There are 5 ways to turn a row about zero (a turn may also mirror it). The second row of each pair is the first, turned, with some noise. The first 55 pairs use one turn. New pairs use 3 turns, one after the other, and a turn may come again.
Some pairs, each with its turns in order after it:
[ -3   3   3  17  -8  17  16  -1 -18   6]
[  0   7  -8  14  16 -18  -4  13  14   7] -> daba

[-14 -19 -16  10  -7 -11 -19  -4 -12   8]
[ 12  18  -1  -4  15  24  11 -12  12   3] -> daba

[-4 15 18 -2  0 -9 -2 -2 17 20]
[17  3  4 21  8 17  8 -5 10  3] -> Tozem

[-17 -16   7   4 -21 -14 -20 -12   3  17]
[ -6  25  24  16   1   4  12   6 -12 -20] -> tesaz

[-13  -3   7 -20  10  16  11  -2  -5  12]
[ 13   3  -6  -2  21  -9   1  20   5 -11] -> zonet

[-21 -12 -16  10  15  -7   1  -1  -9  17]
[ -3   4 -12  24  20  -7 -10  -6 -15  11] -> Zod

[ -2  -9  16  11 -14  -8  -6  -5 -19  10]
[ -8  21  15 -11   6   3  -1  11 -14  -1] -> tesaz

[  1  19   4  19  21  -7 -19   7  -8   4]
[ 19 -18  -9  -2  -4 -18   1  -6 -12  16] -> Zod

[ -9  17 -18 -12   1   1  10  11  11   5]
[ 12  -4  14  -4 -14  13  -4  20  10  -1] -> Tozem

[ -4 -10 -17   3  15   0  14 -17 -12   1]
[ -5   4  -5  18  10   9 -11  18 -11  13] -> Zod

[ -7  17  12  20  -4  -6 -21  -3   2  19]
[  0  25 -26  -9  -8   8  -8  10   0  -3] -> daba

[-21   0 -14  16  -1   7   7  -4 -16 -19]
[ 16   4  -8 -28 -11 -17  -9   2  -9   2] -> Tozem

[  8  -9  10  17 -20  18 -10 -11   2 -14]
[  1  17  13   6 -16   7   3   3 -10  27] -> tesaz

[ 11 -14  19  11  -1  -6  15 -16  10  -2]
[  1 -12  -3  10   8   9  13  14  27  -3] -> Zod

[ 16 -11   5  16   4   0  -6   3  16 -12]
[ -2  -4 -11   4 -19  22 -10  -5  -1   5] -> zonet

[ 12   9 -13  -9 -20 -10 -14 -15  -6   1]
[ 23   8   2 -16 -18  -4  12  -6   9   0] -> daba

[-15   9 -10 -14  -4  -2  16  12   5 -16]
[-24   7   6   7  15  -8  -9   8   8   4] -> zonet

[ -3 -14 -12   3  11  -6 -10  14 -16  20]
[ -9   7  -5 -10  -4  -2  -6  20   9 -24] -> tesaz

[ -5  -8   7   4   5  11 -17  -7 -18 -11]
[ -9   6 -24  -9  -4  -9   9  -8  -6   6] -> Tozem

[-18   7 -15 -11  20   5   3 -14  12  -7]
[  7  -4  15  16  22   1 -20   4   9   0] -> zonet

[ 21  14 -10   5 -18 -18 -13 -20  13   5]
[  5  21 -10   6 -14  -6   8 -27 -23  -6] -> tesaz

[ 18  13 -18  -5   0   5 -14 -21  10  15]
[ 12   9  -8  -2 -24 -19  14 -20   0 -11] -> tesaz

[-17  -5  18 -20 -12  -3 -11  -6 -13 -16]
[ 25  -2  -5  16   2   4  14  -2 -23  -9] -> daba

[-19  12  17   0  18 -20 -14  -3 -17  -8]
[ 16   4 -35  15 -13  -7  -1  -6  10   0] -> Tozem

[ -7  -2  -6  -9  16 -10 -18  20  18 -16]
[ 23  11  13 -21  18 -10  -8  -8  -4   1] -> Zod

[ 19 -13 -11  -4   1 -22  -6   1 -12 -11]
[-19 -13  -5   9   1 -24 -10   3   2 -14] -> Tozem

[ 15  -9  10   2 -17 -21   2 -16   7  10]
[ -1  -2  15  21  18 -13   4 -16   3  -5] -> Tozem

[-21 -10  14 -16 -16  -7  11   3  14  -4]
[  2  23  -8   1   6   9   2 -12  21 -18] -> Zod

[-20  15  -1  15 -13  12  14 -14   9  19]
[ -1  -5  21 -18  18   7  -1  10 -25  -6] -> zonet

[  3  17  -6 -10  -7 -11   8   1  21   9]
[-11 -10  21   4   5  10  12  11  11   1] -> zonet

[  0 -14 -14   1  16  -3  -4 -10  -5 -11]
[-17  -6  -3  -6 -12  13  10  -4  12  -5] -> tesaz

[-10  17  11  15  -7 -14 -10 -15   5 -17]
[ 17  -9 -14  -9  -7  14   2 -15  13  16] -> Zod

[ -7   3 -11  21  -3   3  -7  17   6 -21]
[-17  -9 -16  -4   5   8  24   3   4  13] -> daba

[  7 -16   7   7  11 -10   4  14  20  21]
[  2 -10   5   7  28 -19  10  -3   5 -18] -> Zod

[-21   4 -19 -15   6   1  14 -13  -8  -6]
[ 14   0  14  -2  15  -8  -1 -11 -13  24] -> daba

[-18  21  21  18 -13 -14  -8  -4  17 -13]
[ -2   5 -37   8 -22   7   2   1 -14  16] -> daba

[13 12 -7  1  9 14  2 14 15 -7]
[ -6  -1   5  -8 -10   9 -16  15  17  10] -> zonet

[  6  -5 -13  20 -13 -11  18   9  -1   4]
[-15  15  11   4 -15   8   6   3 -19   5] -> zonet

[ 10 -17   3  -1   9   4   8 -13 -14  18]
[ 25   4  -9   9  -3  -5  10  11 -13  -4] -> zonet

[ -7   1   4  18  18  -7  14  16  -5 -19]
[ -3  -8 -13  -9  15  27 -12   6  10   8] -> tesaz

[-10  16   4 -11  -6 -11 -13  -5  14   4]
[16  2  2 16 -2  2 18  9 12 -4] -> Tozem

[-15 -11  -1  10 -17 -19   8 -21 -12 -19]
[-14  -3  -4  18   8  -8   2 -25 -30   2] -> zonet

[-20 -20  16 -10 -14 -18  -9 -19  -9  -6]
[-24   5  32   4  12  10  14  -3 -13  -8] -> tesaz

[-12 -11   7   2  -5   6 -10   8 -10 -21]
[-1 18  5 -7 -7 -8 -6 -7 16 16] -> Zod

[ 10  -3  15  19 -17  16  19   4  -3   8]
[ -6  -3 -13  19   3 -18  -9  10  24  -4] -> daba

[  7  -7  11   5  -8  11  -8 -13   4  19]
[  0  20  -4   6  -7  -7  -9  -7   9 -19] -> daba

[-19  20  19  10  15   4   5  -6 -14   2]
[ 22  -1 -18  20 -21  -4  -3  -5   2   7] -> Zod

[-19 -20 -20 -16  14  17  12  19   4  10]
[  1  27   3   9   8  -6 -16  23   9 -28] -> zonet

[ -3   6 -21   1 -18 -18  -8   7  15 -17]
[  2  -6 -12  21  -9  17  -3  -9 -23 -11] -> tesaz

[-21  -2 -19  -4 -19  -4 -13 -10  -2   5]
[  7  -4  14  10 -11   7  15   7 -15 -21] -> tesaz

[ -2  -5  12   3  -9  21   2   9  12 -16]
[-13 -11 -13  16   4 -13  10  -6  -4  -7] -> daba

[ 11 -12  12  -1  18  -2  12  17  14 -19]
[-12  12  -4  15  -4  11 -22   9 -23  -8] -> Tozem

[ -3 -10   3 -16   0  -9   5 -16 -13  -9]
[ -8  10  -1   7 -13 -21  -4  -8   6   6] -> Tozem

[-13   6 -17  -5 -13   8   4  15  19  11]
[12 -9 24 -9 -9 16 11 12 -1 -6] -> Tozem

[ 13 -14  -7  -8  -4  15   8  -6  -4 -13]
[-14   7  16  -2  -2   7  -5  18   6   3] -> Zod

New pairs, each followed by its turns in order:
[  1  14 -13 -15   1   8  -1  -4 -10  11]
[19  0  6 -2 -5  9 -5 10 14  9] -> Tozem Zod Zod

[ 16  10  17 -12  -9 -17  19  21   1 -12]
[-31  12   5   4  16  13  17 -17   0  -3] -> zonet Tozem Tozem

[ 17 -10  -6  -6  15  -9  -6 -21 -18  21]
[ 11 -29  -7   2  -8 -15  -7  -7   9 -25] -> Zod Tozem zonet

[ -5  14  10   5 -11   9   0  -6 -21   1]
[  2  13 -10   0 -18 -10  -4 -16   2  -8] -> Zod zonet Tozem

[ -2 -13 -18   5  -8  18  17  -5   0  -8]
[ 11  -4  -1  15  -6  23 -12  -7  10 -14] -> tesaz daba zonet

[ 16  -1  -5   3 -15 -13   3 -17   3 -19]
[-10  11 -19  11   6  -9  15  17   7   9] -> tesaz tesaz zonet

[-19 -17  20  -6  16 -11  13  13 -21 -22]
[  5   2  16 -16  -1 -14  -2 -24 -19 -33] -> daba tesaz Zod

[-12 -14   1 -10 -13  -4   0  12 -21  17]
[  3  22  -8 -11   0   5  21 -11 -14   8] -> Tozem daba tesaz

[  3  10 -18  20 -15   5   0 -17 -14 -18]
[  8  -2 -11   8  -7  -9 -14 -21 -30  -1] -> tesaz Tozem daba

[  1  -9   4  -2  -9 -19 -21   2  10 -16]
[  7  -7  17  -6  20  -2  16 -12   1   8] -> tesaz Zod Tozem

[ 2 11  1 12 11 13 18  5 -4 -3]
[ -2   9   6  16   2 -13  -1 -13  15  -3] -> tesaz Tozem Zod

[ -2  -5 -18  10 -12   6 -11  21 -15  13]
[-32  -1 -19  -9   1   7   4  -3   0 -13] -> daba zonet daba

[ -2 -10  15 -19   1  19  17  19 -10  -3]
[ 27  -6   8 -10  -1  -6 -22 -18   6  10] -> tesaz tesaz Zod

[  5  -6  -5 -14   9 -15   5 -19   1 -11]
[ -6  -3  -5  -5  22 -11   5  -9 -11 -15] -> Zod Tozem daba

[ 12   5  -5   1 -12 -13   8 -17   5 -12]
[ 16 -16  -4  12   1  -9   7  -2 -12  -3] -> zonet Tozem zonet

[-15   2  -8  16  -9  -8  17 -11  -1   6]
[-23 -10  -1 -11  -8   5  -5  16  -7   0] -> Zod tesaz zonet

[ -7 -11 -19 -16   2   6  -9  15  14 -19]
[  9 -13  18 -12   7  -3  25 -14  -9  -8] -> daba Tozem zonet

[ 20  18 -12  11  11   7   6  18  20  -2]
[ -1   8 -16  -8 -33   2 -20   1 -12   4] -> Tozem daba Tozem

[  8 -20  11 -19   2 -14   4  16  -6  18]
[ -5  -1  12   1  -7  -4 -36 -12   5   3] -> zonet Tozem tesaz

[-14 -16  -7   6   9 -16 -20  12  -3  -1]
[  3  -1  11 -17  13 -13   9  16  12 -14] -> daba Tozem zonet

[ 21  10 -12   3  20   6  -3 -13 -17  13]
[ 23  -3 -13   6 -15  11  -1  -4  -2  26] -> daba Tozem tesaz

[ 10  17  -8 -12 -11   3   7 -11 -11  19]
[  3 -10   3   0   5 -17  -9 -24 -12 -12] -> Tozem daba zonet

[  3   8  11  18  -1   0 -18  19  21   6]
[-10 -17   3   4 -18   9  14  -8  23   8] -> Zod daba Zod

[-10 -14 -14   8 -11 -15   6  14   8   2]
[  3  13 -18  -1  10  11  -6 -17 -12   7] -> daba Zod Tozem

[ 18  11   4 -16  17  15  19  -9  -4  10]
[ -7  -1  12   5  25 -12 -25   2  10  -9] -> Zod daba Zod

[-17   1 -11  17  -4   2  16   0   6  12]
[-14   7  17   6  -2 -16 -12  -9  11  -6] -> zonet tesaz tesaz

[ 16  18   8 -17 -10  18  15 -19  11   0]
[ 15  21 -11  -5 -32  10  -7   4  -7  -3] -> Zod Tozem Zod

[  1 -17   5 -13   1  -8 -11 -21  21  13]
[  5  -6  -9 -21  -5 -18  13  -2  23  10] -> tesaz tesaz tesaz

[ 11 -18 -16   9 -11 -15   9  18   3   6]
[ 10  18  -9 -21   8  -9  14   8 -14   6] -> daba Tozem zonet

[ -6  10  -1 -15  19   2  -6   4  11 -13]
[  0   4 -10 -17  -1  -1  -5  24   9   4] -> zonet Tozem tesaz

[-9  9  2  2 16  4 -6 19  4 -5]
[-18  18  -3  -1   9  -5  -4  -9   3   2] -> zonet Zod Tozem

[ -2  18  -3  -3   1   8 -21 -17  16   1]
[-12  -3  10  -3   3  -5  23 -11  19   8] -> zonet zonet daba

[-17  -5  22 -16 -18 -12  -4 -20  12  17]
[  8  -2  15 -18  -1 -22  17 -28   8 -11] -> zonet Tozem zonet

[  7  15  -1 -10  19 -18   6   3  -7  17]
[ -6   5  16 -14  12 -19   6  11  -5  14] -> tesaz daba tesaz

[-15   4  20  -7  -9  17  -2 -13 -20 -11]
[  4  -5 -27   4  19  13   5  -7 -16  15] -> tesaz Zod tesaz

[-21  -4   1 -16  -5   8  -5  14  -6  -7]
[-25   5  13   0  -9  10   0   8  -3  -3] -> Zod Zod Zod

[ -8   9  11   6  -9  11  10 -14  13  17]
[ 11   0   4   8  -8 -19  23   6   0   8] -> daba tesaz daba

[  7   5  -9  15  13  -9 -11  10  20   0]
[-10 -18 -15  -4  10   9  -1   4 -21  -3] -> zonet Zod zonet

[ -6  15 -17  16 -15  21  20  20 -10 -13]
[-24  13  -3  28   0  -3   8  16 -22  18] -> Zod Tozem zonet

[ -5 -18  17  15 -12   3  20  12   8 -13]
[ 11   0   7 -22 -24  -3   8   7 -10 -19] -> tesaz zonet Zod

[ 17  14 -16   6  16 -16   4 -15 -11  -9]
[ -4  17   2   2  22  -6  15 -24   1  10] -> Zod Zod zonet

[ -1  19   3 -20  17   6 -17  12  21 -16]
[ 26  27  14 -15  15  -9   6   9   8   4] -> tesaz daba Tozem

[-22   8  16   5 -21 -17  13  21  21 -15]
[  7 -37 -23   1  13  -9   6  -1  14  14] -> daba tesaz daba

[ 10  14   5  -2 -10  -6 -14 -14 -20  17]
[ -3   3 -17 -17  13  18   2  -6 -20   5] -> Tozem zonet Tozem

[ 21  18  10  -4  -4 -15  -1  19  -4  13]
[-14 -23  19  13   0   9   0 -14   5 -10] -> Tozem tesaz Zod

[  0  19 -11  11 -16  -7 -17 -12  20   2]
[16 -7 16 18 -4  9  5 12 19 13] -> daba tesaz daba

[  8   7  -8  14   9 -13 -12  -5  -6  11]
[-20   7  -7   1   2   5  -9  12 -12  -7] -> zonet Zod zonet

[ -8 -18  -7   5  -2  13   0   1   1 -18]
[  9 -16   0  -5  11  -7  15   6 -14   0] -> tesaz zonet daba

[-15 -20  16   7  11  -5  19  18   1  -4]
[ -3  -1 -25  20  21 -13  -4  -9   1  -5] -> tesaz Zod Tozem

[ -2  -7  13  14 -11 -13 -16  -5  -2  12]
[  4   4  12 -10   1   4 -21 -10 -10 -13] -> tesaz zonet daba

[  7  18  14 -20  16  10  19 -20  12  16]
[-21 -21 -13  13   9  20 -15 -16  13  17] -> Zod daba daba

[ 10 -14   8 -13   7  -7 -13   5 -18 -16]
[-14 -15   1  -6  -4  15   9 -20  15   3] -> tesaz zonet tesaz

[ 20 -12  20   9 -20  -2   5  19 -11 -21]
[-19   2  18  -7 -29  -8  27   5  -1  -2] -> Zod daba tesaz

[ 13   0   2   3  -8 -15 -12  18 -15  18]
[ 17 -18 -22  11  -2  -4  -9  -1   8   9] -> Zod zonet Zod

[ 21  -6   6  20 -19  20   8  -3  19  11]
[ -1   8 -16   9 -21  -5  14   3  11 -32] -> tesaz zonet Zod

[  0 -10  17 -17  12  11 -20 -17 -16 -10]
[-14 -22 -10  -6  -5   9  16   5  27   8] -> tesaz zonet tesaz

